The same things were measured in two ways. Each way mixes the same 10 hidden numbers, adds some noise and spreads widely along 5 directions of its own, which tell nothing about the thing.
In the rows, 100 means zero.
Some things both ways: the first way, then the second way.
[80 112 105 107 112 89 76 110 113 123 84 93 120 94 99 96 98 102 93 119 96 109]
[108 124 102 102 108 104 96 84 79 100 120 118 121 130 76 98 102 64 104 134 103 94 83 125 120 123]

[82 94 119 106 88 98 112 93 109 106 103 108 105 85 111 108 111 96 110 96 88 94]
[99 102 95 93 113 109 102 97 100 114 110 103 110 131 97 91 113 97 102 116 105 95 113 116 117 126]

[85 124 117 104 113 86 58 91 117 141 110 102 88 67 119 130 105 121 92 107 91 104]
[101 113 110 90 113 82 124 96 96 117 97 87 110 92 84 80 115 84 108 114 94 97 112 109 109 98]

[88 126 123 103 100 94 90 117 99 131 86 89 103 90 88 120 71 98 92 87 80 109]
[113 114 93 115 82 109 97 102 101 87 83 96 78 104 117 90 66 108 103 81 112 98 93 94 89 116]

[71 114 107 114 88 76 94 94 141 94 99 111 118 87 100 75 121 97 96 124 69 82]
[111 119 84 102 101 99 91 97 88 107 105 113 104 133 94 84 109 92 109 120 117 84 101 112 103 122]

[68 80 140 94 90 95 104 87 141 144 101 118 89 104 121 123 121 92 93 97 109 89]
[103 103 99 103 102 81 105 95 79 110 83 82 70 100 100 101 117 88 81 112 111 109 78 82 107 100]

[89 142 105 106 118 101 82 99 115 127 110 85 115 114 88 89 98 92 98 119 79 108]
[78 112 93 85 78 122 99 99 106 87 92 126 119 88 101 91 98 124 127 95 110 95 138 108 95 94]

[62 122 84 128 110 86 88 104 122 94 107 97 115 64 82 98 120 96 107 105 82 105]
[73 116 96 87 111 116 97 101 107 120 102 102 114 105 92 72 94 107 126 106 83 86 142 124 124 113]

[96 90 89 97 53 86 66 107 81 124 128 92 109 87 90 135 122 74 100 88 109 131]
[100 106 97 119 94 90 104 89 75 102 103 111 100 100 94 108 118 94 98 101 106 89 70 99 96 93]

[106 89 108 99 74 130 107 108 98 103 88 106 86 93 119 121 94 91 101 95 95 118]
[105 104 123 82 82 125 112 96 107 78 116 124 99 95 99 121 97 79 97 98 104 101 85 114 92 106]

[65 109 103 107 86 96 91 98 102 127 112 107 101 74 101 118 116 86 102 97 87 110]
[110 92 123 100 81 92 120 97 107 74 81 106 107 95 97 125 130 92 82 112 131 133 105 96 78 93]

[102 116 116 105 99 95 86 109 101 88 115 90 87 91 88 115 95 111 109 89 77 110]
[94 82 104 103 92 98 102 103 107 99 101 88 103 78 115 106 93 128 95 69 90 115 99 78 88 78]

[68 114 84 107 111 102 62 112 86 160 93 91 114 86 96 129 99 102 95 105 95 140]
[70 92 104 75 121 113 105 113 111 132 113 96 99 111 90 72 107 100 110 112 80 92 132 118 132 111]

[83 92 120 84 108 106 84 110 109 125 98 92 92 102 108 115 97 106 89 90 112 113]
[130 133 96 102 91 103 64 78 64 108 129 104 113 141 94 83 73 87 109 114 87 97 70 96 112 122]

[92 128 95 101 96 107 81 109 78 126 113 86 106 92 83 125 87 94 93 84 82 127]
[99 92 103 92 89 103 105 100 114 86 91 101 97 87 107 114 109 109 94 92 114 112 110 93 85 91]

[106 117 97 91 102 126 93 102 66 97 119 95 100 115 115 112 90 103 95 103 91 121]
[106 95 98 95 94 107 96 106 111 96 115 102 97 100 107 93 89 114 104 89 101 108 99 98 89 89]

[112 128 108 112 109 109 83 100 103 104 98 94 101 87 114 113 85 105 99 117 88 107]
[101 116 89 104 100 100 95 111 102 105 98 100 80 95 95 62 58 109 114 87 97 86 92 108 103 100]

[84 107 115 118 93 86 88 102 171 96 96 104 77 62 84 120 108 106 93 89 81 92]
[90 129 64 86 101 101 83 91 83 132 103 97 108 127 109 58 112 96 122 131 90 62 144 99 113 123]

[78 123 94 101 103 100 84 101 103 123 101 90 115 102 90 100 97 109 87 103 75 114]
[112 104 90 102 80 101 88 110 97 96 91 98 82 118 113 82 97 126 105 98 118 115 108 85 82 99]

[130 115 120 94 147 141 99 111 72 110 60 90 108 111 129 106 71 134 101 96 93 105]
[65 85 127 60 112 130 112 105 127 111 118 102 127 99 89 101 100 85 96 112 73 107 141 120 130 117]

[121 100 142 101 109 92 92 98 133 95 77 102 105 113 130 87 91 122 94 129 98 74]
[113 129 112 117 89 102 118 87 79 84 104 125 112 110 82 107 98 65 107 116 110 89 71 125 97 114]

[96 115 125 96 107 88 78 110 94 128 92 93 108 100 100 116 73 119 91 99 82 105]
[106 90 109 95 120 99 114 90 109 103 117 98 117 112 98 123 129 77 88 111 108 106 91 116 107 112]

[102 94 117 105 102 108 87 101 125 121 100 94 88 91 104 133 91 106 99 93 108 112]
[111 101 106 101 93 93 96 97 88 94 94 100 78 101 94 102 101 98 91 103 113 110 74 92 97 90]

[99 108 90 107 86 101 74 108 94 102 116 91 98 90 91 124 99 98 101 102 97 129]
[101 105 86 109 75 109 89 109 95 102 106 122 114 127 102 76 110 117 114 114 109 102 121 102 78 98]

Other things, the second way, with their names:
Q_389: [97 97 109 99 117 92 106 80 80 107 93 84 82 90 99 119 109 91 81 87 99 94 61 91 126 112]
Q_34: [84 81 118 127 91 95 119 111 105 94 73 87 75 62 98 101 77 115 83 65 94 120 79 89 91 77]
Q_612: [118 120 89 112 86 102 112 100 79 93 112 116 113 130 96 100 92 93 106 125 117 112 87 104 97 112]
Q_120: [105 102 104 90 120 99 104 95 100 109 101 82 76 103 100 103 91 91 92 96 100 103 79 106 125 115]
Q_274: [93 100 124 99 79 112 108 91 113 76 86 118 119 92 92 124 141 80 95 119 116 118 127 115 75 95]
Q_107: [73 85 117 96 92 109 116 93 115 95 73 101 131 97 107 108 141 103 88 100 110 103 151 99 92 119]
Q_877: [115 113 112 85 113 98 107 91 100 99 109 102 102 107 90 99 111 86 103 103 110 98 87 116 112 110]
Q_964: [105 120 93 81 113 100 87 81 88 112 130 114 127 122 87 97 117 64 111 142 94 81 102 116 118 114]
Q_420: [107 119 87 125 112 94 125 95 91 108 100 93 105 108 96 103 110 62 105 127 98 87 95 123 99 111]
Q_630: [113 120 102 84 105 88 113 90 82 106 112 97 123 113 91 96 96 92 102 120 102 111 96 95 120 109]
Q_271: [110 112 97 105 110 84 102 98 84 103 91 103 88 110 81 86 101 96 102 112 122 108 77 107 115 103]
Q_340: [122 113 114 87 93 84 104 87 91 93 95 86 90 92 107 104 100 96 91 95 111 112 88 84 95 101]
Q_384: [103 79 111 112 96 88 103 97 111 79 77 103 103 91 94 122 122 92 68 104 130 123 88 89 86 97]
Q_716: [113 113 89 105 95 105 108 91 84 101 123 115 115 128 104 106 109 107 112 103 111 97 87 110 101 111]
Q_587: [97 108 78 106 96 103 126 103 87 108 114 103 123 122 112 104 111 105 109 114 102 99 115 102 100 114]
Q_883: [99 105 75 81 126 102 106 107 101 138 139 92 108 131 106 76 114 105 122 119 85 85 120 118 123 106]
Q_186: [104 116 103 82 96 101 111 104 89 103 108 119 91 111 85 84 115 93 111 123 118 104 98 116 107 99]
Q_915: [95 106 94 108 92 107 112 109 109 99 90 97 88 88 112 84 84 120 112 73 99 92 111 105 90 102]
Q_59: [105 122 76 104 100 91 85 98 81 111 90 94 64 101 104 65 74 111 108 93 106 82 76 88 106 104]
Q_126: [116 126 102 95 101 89 125 84 80 103 102 81 89 75 111 107 87 98 114 80 89 94 78 100 107 96]
Q_985: [106 104 113 95 93 104 110 97 103 95 113 102 114 91 98 106 106 92 102 102 95 104 98 106 90 93]
Q_826: [106 110 102 91 116 93 113 101 99 110 112 102 94 100 93 92 109 89 104 105 103 93 87 115 110 101]
Q_13: [116 109 95 121 80 98 75 99 94 92 95 110 102 122 98 83 95 99 99 113 111 102 96 93 74 100]
Q_440: [109 115 119 80 66 103 134 103 106 70 92 111 119 80 104 109 100 104 104 101 122 127 122 96 72 91]
Q_545: [125 99 114 87 84 108 85 93 107 82 112 110 120 131 104 111 111 103 94 112 121 125 103 97 87 114]
Q_677: [102 81 108 99 91 119 104 120 132 92 123 112 126 110 103 95 84 118 103 91 99 115 114 107 82 93]
Q_369: [95 77 113 102 94 94 97 109 100 107 100 87 79 79 101 99 96 111 84 87 90 116 82 80 94 71]
Q_832: [110 117 114 104 93 93 119 89 91 92 102 106 110 89 91 109 112 82 104 112 104 106 89 111 95 90]
Q_675: [112 103 108 106 91 91 122 104 99 89 92 95 92 83 95 107 92 84 91 108 110 120 84 98 90 85]
Q_809: [108 110 100 91 88 98 116 93 103 84 91 104 102 94 107 117 127 80 98 122 118 111 119 102 83 97]
Q_273: [110 103 137 86 82 113 114 98 115 79 93 103 90 96 103 112 120 75 89 107 111 113 111 110 80 111]
Q_151: [130 116 101 105 98 84 119 91 92 80 89 98 103 109 99 118 110 88 94 112 133 124 86 103 93 111]
Q_866: [87 103 121 88 100 113 116 95 114 94 90 108 99 84 92 108 115 81 102 100 102 95 114 121 102 106]
Q_9: [122 129 85 87 80 101 95 100 88 93 117 121 119 126 101 86 96 98 117 130 119 105 114 96 89 106]
Q_309: [96 89 127 78 102 93 97 106 93 104 98 98 82 88 81 84 104 111 91 99 103 125 89 94 114 79]
Q_822: [115 112 93 89 107 103 91 92 94 108 126 104 110 124 106 96 101 97 108 106 99 92 91 109 111 116]
Q_929: [108 90 84 110 97 107 99 100 112 82 114 121 114 124 97 128 132 79 93 135 128 110 98 115 83 98]
Q_504: [106 102 86 100 107 96 84 108 99 123 124 88 95 108 103 75 79 104 104 101 80 96 89 93 101 91]
Q_551: [102 103 109 90 111 105 118 100 92 121 124 82 102 93 107 90 74 131 116 60 72 103 83 104 124 97]
Q_174: [100 94 103 88 105 102 106 99 113 90 112 119 128 105 91 109 116 106 104 106 117 112 112 112 96 97]
Q_973: [103 100 89 119 91 86 101 109 94 103 83 88 60 83 106 85 91 101 92 95 104 101 82 79 83 80]
Q_711: [106 105 92 103 100 90 105 87 94 107 107 99 107 105 105 111 130 76 95 119 102 89 98 98 91 100]
Q_857: [86 89 111 90 123 102 119 105 112 107 108 93 72 70 92 103 93 103 102 78 88 102 76 118 122 81]
Q_813: [122 131 121 104 85 108 95 84 87 84 97 104 92 103 91 96 72 87 113 91 98 102 79 120 103 114]
Q_143: [109 113 108 105 94 99 111 83 97 72 87 109 97 81 96 126 107 99 104 87 122 109 80 111 91 92]
Q_659: [88 100 103 73 102 107 97 98 102 102 97 102 75 80 103 90 94 117 104 83 105 92 98 94 111 92]
Q_216: [105 121 85 91 123 96 98 94 97 129 122 84 103 101 106 68 79 114 128 80 78 72 101 114 120 106]
Q_332: [83 82 118 105 76 108 109 108 121 70 75 118 93 65 93 115 107 104 88 91 120 121 103 100 75 74]
Q_396: [129 111 96 110 91 88 105 94 91 86 96 93 97 116 110 108 103 98 94 105 123 117 85 91 88 110]
Q_188: [107 92 85 106 90 96 85 110 98 119 113 88 97 117 118 81 102 125 104 94 90 104 106 81 84 88]
Q_963: [102 108 104 110 96 102 132 105 98 96 99 114 109 117 90 101 128 74 101 130 117 106 109 127 92 105]
Q_719: [103 115 88 100 93 96 117 100 87 105 109 105 115 108 103 88 85 89 98 118 102 93 96 94 103 113]
Q_419: [99 106 136 85 66 118 128 89 94 74 94 112 87 69 108 132 112 88 96 85 98 112 86 96 83 88]
Q_553: [98 85 122 107 103 94 130 107 109 88 94 92 83 53 96 114 82 101 86 63 97 109 59 98 95 74]
Q_755: [79 96 84 100 114 113 80 115 103 129 112 89 95 114 98 56 56 147 122 80 76 100 114 107 127 101]
Q_953: [110 111 99 119 79 81 94 89 82 86 67 92 85 95 97 99 87 82 80 112 116 108 81 76 88 106]
Q_480: [98 106 95 107 84 116 99 112 121 92 86 105 87 105 109 82 91 92 104 102 108 90 123 110 78 110]
Q_695: [89 64 123 103 77 101 126 125 138 82 87 94 80 42 112 114 89 117 80 65 99 128 98 80 59 52]
Q_957: [60 91 104 97 85 118 108 99 109 105 81 105 119 81 102 99 120 121 107 98 91 107 153 99 96 87]
Q_610: [122 125 82 127 75 91 118 98 66 95 93 100 79 109 117 92 88 119 112 83 118 100 68 90 82 97]
Q_538: [107 102 101 100 90 100 96 107 101 91 94 102 81 101 95 96 93 118 103 95 119 124 88 101 97 87]
Q_331: [106 118 121 96 82 94 122 77 70 84 108 116 142 96 88 124 99 70 89 115 98 110 78 91 103 112]
Q_846: [111 101 100 98 100 87 82 107 89 116 102 84 71 105 99 70 85 120 98 90 97 109 81 82 102 87]
Q_453: [96 95 107 88 110 112 100 110 127 112 108 90 99 100 106 82 88 102 103 89 86 94 116 109 104 110]
Q_353: [94 93 116 110 101 107 123 90 100 83 98 110 93 81 93 135 114 85 92 85 109 106 67 118 100 93]
Q_189: [87 90 109 86 82 101 93 101 90 106 107 108 117 105 99 95 124 113 98 118 96 119 122 83 91 82]
Q_153: [92 85 97 107 92 99 108 99 102 96 89 98 98 105 104 114 116 88 77 120 114 117 102 86 96 106]
Q_903: [106 91 110 105 84 82 92 98 93 97 94 90 99 84 106 98 110 103 83 94 100 114 89 69 78 79]
Q_352: [116 88 115 104 98 104 116 103 109 101 118 89 94 104 111 120 109 91 87 93 98 113 81 104 92 102]
Q_436: [100 105 93 135 96 93 105 91 80 85 74 98 85 91 93 114 91 104 95 86 116 112 64 99 100 95]
Q_5: [116 105 79 107 99 88 118 103 95 108 98 81 80 103 124 99 109 107 104 96 107 98 97 87 88 100]
Q_505: [97 113 100 103 103 107 110 101 96 105 105 103 102 111 92 88 93 89 106 111 99 100 98 116 110 110]
Q_680: [119 135 100 106 80 102 109 104 78 104 104 96 90 112 106 66 62 120 125 88 93 102 98 100 97 109]
Q_742: [78 91 91 99 109 105 91 106 116 120 103 99 104 97 101 80 112 111 108 97 87 87 127 105 102 92]
Q_702: [97 89 78 84 108 92 92 109 89 133 128 100 95 131 107 80 148 96 94 135 103 91 108 89 100 96]
Q_495: [80 95 103 86 82 108 104 93 107 86 100 118 127 77 98 119 123 95 102 113 106 107 124 96 87 82]
Q_681: [86 96 107 96 96 105 88 107 112 103 108 117 120 105 87 84 119 101 111 112 100 101 126 113 92 86]
Q_792: [106 85 86 113 96 98 83 101 103 95 113 102 97 114 101 109 100 91 84 113 103 107 78 89 88 92]
Q_937: [81 108 110 83 96 110 112 89 102 84 100 127 102 67 90 119 116 90 109 99 107 93 96 113 103 82]
Q_328: [123 119 113 93 80 101 100 81 85 80 109 112 107 96 101 112 96 87 98 102 108 102 76 92 89 100]
Q_272: [91 101 110 83 107 102 92 111 105 119 109 90 67 88 89 64 67 78 90 107 75 85 87 96 114 97]
Q_276: [91 84 95 100 103 96 117 109 104 106 102 97 98 89 103 104 112 108 91 97 104 108 97 92 99 85]
Q_473: [94 89 103 101 119 100 100 96 114 87 85 110 98 103 82 112 121 101 96 97 133 108 97 123 112 104]
Q_390: [99 97 102 86 98 103 95 93 101 102 140 119 151 104 90 107 111 102 112 115 88 110 106 108 101 81]
Q_865: [105 114 101 85 106 101 101 100 110 110 106 99 106 110 94 81 120 87 119 124 101 98 130 123 97 100]
Q_415: [86 90 97 109 96 111 106 109 119 94 79 99 89 90 108 98 97 117 100 79 113 98 113 105 91 104]
Q_224: [83 95 101 74 100 115 94 101 108 117 123 105 105 93 105 90 108 95 106 104 77 84 114 100 103 92]
Q_71: [112 94 114 107 78 84 126 88 91 65 84 112 109 75 102 148 130 94 80 98 134 132 72 86 73 78]
Q_258: [90 91 115 114 105 100 95 90 96 105 70 77 74 98 107 108 104 91 74 85 96 97 87 87 109 118]
Q_629: [76 104 89 101 101 114 116 95 105 98 98 116 119 99 92 111 123 94 113 119 106 96 128 122 107 102]
Q_433: [101 102 89 95 103 101 97 100 93 110 107 105 102 116 96 83 100 107 103 104 112 92 101 100 109 111]
Q_637: [111 111 119 84 98 98 96 96 100 90 107 98 116 98 87 98 73 94 94 106 100 122 95 98 110 102]
Q_641: [93 94 106 92 99 109 98 90 110 89 98 100 91 79 106 119 107 99 92 86 101 102 93 95 96 91]
Q_18: [110 120 82 117 84 81 104 92 73 101 99 120 116 118 87 92 116 72 96 144 122 95 89 93 87 101]
Q_580: [89 103 71 108 111 100 97 107 95 127 104 94 93 113 108 69 90 120 115 95 92 81 110 99 113 108]
Q_184: [101 102 103 127 85 105 103 87 88 102 95 85 100 102 117 114 102 105 95 82 89 100 91 91 89 104]
Q_244: [103 79 93 115 97 86 104 105 100 102 91 89 76 89 110 108 114 103 78 96 107 108 80 82 83 80]
Q_152: [92 97 94 81 107 110 99 92 104 96 113 114 108 103 100 108 111 104 103 101 109 95 100 105 114 106]
Q_444: [120 117 82 133 101 82 107 100 70 110 100 91 86 114 98 86 81 99 105 97 104 101 58 100 101 100]
Q_650: [107 111 79 130 87 91 100 104 70 109 87 85 75 106 114 75 58 115 95 83 96 95 70 74 98 111]
Q_222: [97 92 104 106 119 99 111 97 107 97 97 102 89 90 93 114 105 95 93 88 110 99 76 115 109 98]
Q_219: [106 105 111 83 88 88 95 91 99 93 100 90 105 67 108 102 76 109 90 78 90 108 91 66 94 85]
Q_386: [115 122 82 133 100 79 107 101 83 90 76 103 90 104 85 83 94 104 112 108 130 112 86 111 92 92]

Some of these things the first way, each followed by its name:
[78 107 109 106 107 76 81 113 96 132 114 84 120 96 72 126 96 81 110 88 112 113] | Q_436
[82 119 122 112 79 83 77 101 112 123 112 106 91 80 111 113 107 87 109 122 75 108] | Q_553
[106 129 90 104 103 112 70 98 106 141 96 81 120 96 89 105 95 110 92 99 75 120] | Q_659
[102 104 76 123 101 109 93 117 77 83 115 84 111 86 70 138 99 85 116 79 108 130] | Q_629
[102 105 111 93 86 111 92 105 90 99 119 98 90 98 114 124 95 92 89 99 113 109] | Q_13
[74 112 107 93 81 105 87 101 115 116 107 106 93 93 108 98 118 89 89 102 85 109] | Q_328
[80 122 117 107 103 78 70 116 95 126 95 95 115 93 97 99 99 91 102 115 85 107] | Q_34
[93 138 86 101 91 115 77 119 37 104 111 92 111 99 105 98 84 95 103 120 68 135] | Q_677
[60 109 120 81 98 108 90 97 85 122 153 109 77 128 133 110 120 74 103 127 114 119] | Q_390
[99 111 72 117 106 110 68 96 111 129 91 89 120 81 97 115 108 116 100 112 88 130] | Q_186
[121 103 97 101 117 123 86 100 83 98 107 93 94 111 109 136 80 137 100 96 95 123] | Q_883
[116 106 127 100 139 106 77 91 107 153 102 84 104 102 113 143 76 124 100 99 122 112] | Q_271
[107 119 103 121 96 94 81 100 142 110 95 88 100 71 78 120 94 108 99 92 83 108] | Q_59
[127 128 117 107 132 111 94 94 103 94 106 85 107 105 106 104 78 129 107 111 83 100] | Q_174
[85 139 123 92 95 107 85 97 105 117 124 105 80 86 113 93 118 90 93 98 68 98] | Q_219
[102 114 88 100 122 117 73 84 96 134 100 92 124 91 122 100 118 122 97 115 95 115] | Q_309
[104 135 82 96 123 119 92 96 44 103 110 90 139 108 104 99 97 116 93 89 76 106] | Q_151
[91 107 116 105 108 123 104 102 101 98 108 111 80 95 127 125 107 93 106 109 104 106] | Q_675
[80 108 104 116 106 91 78 97 123 127 107 99 100 89 100 121 97 104 106 120 96 119] | Q_857
[90 116 101 94 89 106 80 98 71 111 130 99 104 107 115 114 105 91 90 108 102 110] | Q_742
[91 120 90 92 103 124 103 101 77 92 112 104 105 106 109 110 104 98 84 91 91 104] | Q_809
[80 100 94 107 61 93 87 106 106 91 122 105 86 68 89 132 118 81 95 81 94 116] | Q_711
[108 126 85 104 82 102 80 90 77 76 137 98 108 77 107 105 120 111 101 97 73 105] | Q_216
[83 104 103 107 104 112 108 115 96 90 110 97 91 113 94 125 74 86 100 105 111 121] | Q_929
[103 111 97 104 94 109 96 96 82 105 131 88 109 94 93 127 98 91 102 82 104 113] | Q_143
[59 133 108 100 105 81 73 92 131 115 115 107 110 107 120 66 113 100 79 156 82 90] | Q_681
[84 127 95 103 78 109 85 112 63 118 106 105 102 86 104 110 120 67 108 102 76 122] | Q_719
[82 107 99 99 94 101 84 96 98 102 121 106 95 90 115 113 121 96 96 110 100 107] | Q_832
[119 97 130 85 84 111 83 97 104 111 121 101 66 87 122 141 99 107 95 83 110 107] | Q_903
[74 111 99 109 103 97 96 104 99 128 89 99 119 85 92 111 102 99 98 88 81 109] | Q_120
[113 107 89 107 95 96 77 100 74 80 108 86 123 83 90 98 119 131 120 90 61 113] | Q_551
[103 101 108 110 111 112 98 116 95 95 87 96 103 106 98 113 94 105 115 102 94 114] | Q_612
[84 120 101 99 88 102 81 101 73 125 118 102 113 114 105 110 111 82 105 113 84 120] | Q_276
[102 100 106 84 112 122 81 100 89 122 112 93 99 118 117 117 108 110 93 96 107 118] | Q_189
[81 141 85 107 129 89 55 103 70 145 124 82 133 107 88 121 89 95 91 114 102 123] | Q_386
[74 163 109 100 136 101 66 107 112 144 84 93 107 102 96 81 90 118 83 125 46 105] | Q_440
[84 106 111 103 98 97 70 95 129 135 104 95 90 78 100 125 100 115 94 102 94 119] | Q_846
[80 96 72 116 56 90 87 113 80 96 115 95 123 72 77 119 123 69 115 89 92 132] | Q_353
[83 93 110 98 76 90 82 105 93 131 119 93 103 104 92 125 105 86 110 95 92 125] | Q_716
[85 102 112 104 90 103 102 105 96 108 110 100 92 80 96 133 95 96 103 75 90 110] | Q_396
[59 99 91 102 68 102 93 99 88 112 122 116 99 79 110 109 142 77 109 101 83 120] | Q_680
[98 110 91 102 96 113 104 82 46 127 139 93 138 100 112 126 107 74 111 93 118 116] | Q_473
[92 113 91 111 91 103 95 122 100 70 99 92 104 95 85 98 92 93 98 105 84 114] | Q_792
[60 121 112 111 91 84 87 97 147 121 100 104 94 58 92 98 119 102 92 97 60 96] | Q_340
[72 114 103 102 111 109 101 91 88 106 116 108 107 90 117 98 134 93 109 101 81 102] | Q_630
[71 126 124 119 92 55 71 121 154 121 67 93 111 79 67 79 103 101 98 111 47 89] | Q_650
[56 120 106 103 85 60 71 105 123 150 86 94 143 91 72 73 126 93 89 98 56 96] | Q_389
[98 101 93 107 121 120 97 99 88 117 110 87 109 103 99 132 89 103 107 94 114 124] | Q_538
[56 104 98 93 73 105 89 99 92 128 131 116 91 104 115 123 125 62 89 109 109 119] | Q_973
[97 128 116 108 90 111 81 109 104 104 109 106 67 86 115 121 86 96 102 118 76 118] | Q_695
[94 128 115 109 117 83 48 123 133 144 88 83 88 89 80 135 74 103 87 109 97 120] | Q_18
